The rows are grouped in 2 ways, from coarse to fine. Each group lies inside one group of the grouping before and may be the whole of it. The rows also spread widely along 4 directions, which tell nothing about the answers.
In the rows, 128 means zero.
Known rows, each followed by its group in each grouping:
[158 138 120  94 148  95  77 133 131 121  91  74 126 159 172 149  52 131
  97  79 107 138  95  99 115]
Zipig K_257
[114 147  69 121 175  99  84  97 117 109  96 102 166 136 168 148 104 152
 143 127  92 160 103  94 174]
Fosu K_91
[152 143  91 147 138  81  71 130 142 110 129  74 126 125 124 153  96 159
 154 140 122  95 115  78 121]
Zipig K_957
[ 93 140  85 105 150 120  90 109  93 124 106  91 135 113 181 167  80 139
 152 118  63 193  98 110 147]
risak K_285
[136 141  86 102 158  93  98 133 107 113  95  96 134 142 180 130  69 126
  91  95 122 146 112  94 151]
gaz K_855
[130 118 101 109 148  88  77 122 113 144 122  62 111 131 145 153  77 147
 128 110  72 140  93 105  94]
Zipig K_904
[158 119  73 124 122 105  66 173 101 120 132  70 102 125 140 147  92 146
 123 140 118 125  93 120 107]
gaz K_789
[147 138  92 109 152  86  66 129 120 102  89  89 142 159 175 151  74 133
 119 106 122 147 100  90 151]
Fosu K_25
[125 144  82 137 162 104  96 126 110 112 101  95 134 153 168 146  90 156
 110 115 104 147  91  87 135]
gaz K_172
[127 134  86 110 171 111  97  88 105 130 113 108 150 106 188 153  90 144
 146 120  74 149 120  84 161]
Zipig K_101
[148 162  87 107 130 112  70 142 112  96 111  87 129 126 164 157  89 137
 147 139 124 128 118 100 139]
risak K_117
[128 144  95 135 158  89  81 110 136 128 106  66 130 143 148 169  92 157
 136 118  77 140 107  84 117]
Zipig K_101
[137 155  82 136 140  93  87 148 123 114 117  77 124 151 140 148  97 151
 120 123 121 125  92 100 112]
gaz K_855
[148 124  68 119 121 114  81 144  89 129 123  95 113 100 147 129 104 138
 123 145 115 136 110 115 109]
gaz K_172
[124 141  78 136 156  91  95 145 110 116 108  85 133 150 154 156  91 163
 122 123 100 150  90 100 124]
gaz K_789
[146 117  99  80 155 108 101 103  93 136 115  93 149 105 189 126  60 126
 116  98 101 131 121  91 147]
Zipig K_904
[127 140  83 105 160  91  79 111 111 120  87  96 159 150 181 146  88 130
 131 105 112 155  97  88 158]
Fosu K_25
[132 117  74 109 141 104  69 128  96 136 115  86 135 115 154 137  99 137
 136 133  89 164  94 116 133]
Fosu K_91
[ 97 126  90  70 160 130  86 103  79 129  98  96 150 111 223 145  61 118
 126  93  63 212  95 107 159]
risak K_285

New rows. What belongs after each?
[128 141 101 122 155  91  82 116 127 128 104  70 128 142 154 164  82 149
 125 115  86 136 107  85 121]
Zipig K_101
[136 149  83 116 161  99  99 146 105 105 101  97 133 159 175 147  81 151
 110 111 120 139  97  99 152]
gaz K_789
[115 158  84 125 159 108  92 115 113 104 114  99 144 120 172 164  98 151
 160 139  65 170  99  92 142]
risak K_117
[132 135  90 101 156 101  79 110 109 128 103  78 133 126 173 154  71 140
 129 103  89 147 115  85 131]
Zipig K_101
[137 113  80 113 168 122 114  81  82 147 134 109 161  78 186 130  91 144
 162 132  74 149 128  97 154]
Zipig K_904
[105 119  83 128 162  92  70 118 111 144 102  74 137 147 147 156 101 146
 137 127  58 181  71 106 121]
Fosu K_91
[133 144  72  99 167 103 105 122 108 108  95 100 145 141 189 131  75 130
 101  98 120 130 107  84 159]
gaz K_855
[129 127 107 118 156  94  85 119 124 145 109  74 133 147 166 156  72 152
 135 105  75 150  90 105 116]
Zipig K_257
[ 93 148  90 124 157 110  80 113 102 119 106  95 134 115 178 174  83 144
 162 126  64 185 101 113 142]
risak K_285
[105 144  71 130 179 101 107 118  92 129 102  94 143 142 181 161  95 166
 125 119  62 176  84  94 138]
gaz K_789
[166 115  90 100 138 110  86 118 104 133 135  82 125  98 150 131  73 140
 140 132 108 111 130 100 121]
Zipig K_904
[162 126 105  92 152 100  87 117 122 128 101  86 137 142 171 142  61 142
 115  92 102 131 106  93 142]
Zipig K_257
[149 132  85 108 144 112  78 113 108 131 122  81 128 103 158 146  87 138
 140 123  99 124 129  88 135]
Zipig K_101
[100 148  74 145 178 104 105 111 106 128 108  94 139 156 171 158 103 169
 128 119  74 180  75  95 120]
gaz K_172
[127 140  96 118 162 102  85 108 126 132 108  76 134 141 161 163  75 154
 127 115  85 134 107  80 131]
Zipig K_101
[149 114  94  73 138 102  61 139 105 134 107  65 116 123 171 144  52 123
 100  95  98 139 118 105 113]
Zipig K_101
[151 118  78  90 155 115 103  99  98 131 120 104 151  91 184 124  69 126
 132 115 101 121 124  88 161]
Zipig K_904
[112 141  83 133 164  76  72 113 120 114  93  81 145 167 170 166  94 149
 127 115  88 174  78  95 136]
Fosu K_25
[123 135  95  91 164  88  77 123 120 117  86  79 149 159 177 142  75 132
 108  92 100 164  88  96 155]
Fosu K_91
[112 138  76  87 153 134  93 109  91 117 104 109 148  88 199 146  70 125
 145 117  78 180 118 103 172]
risak K_285
[144 126 109  85 163  99  79 123 123 119  95  85 151 132 188 123  52 124
 104  91 120 121 110  81 144]
Zipig K_957
[134 151  91 142 167  88 109  99 131 122 118  84 146 139 152 157  92 166
 147 131  93 104 104  74 141]
Zipig K_904
[116 159  94 110 154 107  80 124 120  96  98  99 138 143 181 159  85 145
 141 120  93 157  95  88 152]
risak K_117
[129 112  70  87 161 143 116 115  67 127 106 117 160  91 210 114  83 118
 114 106  99 182 104 104 160]
gaz K_172
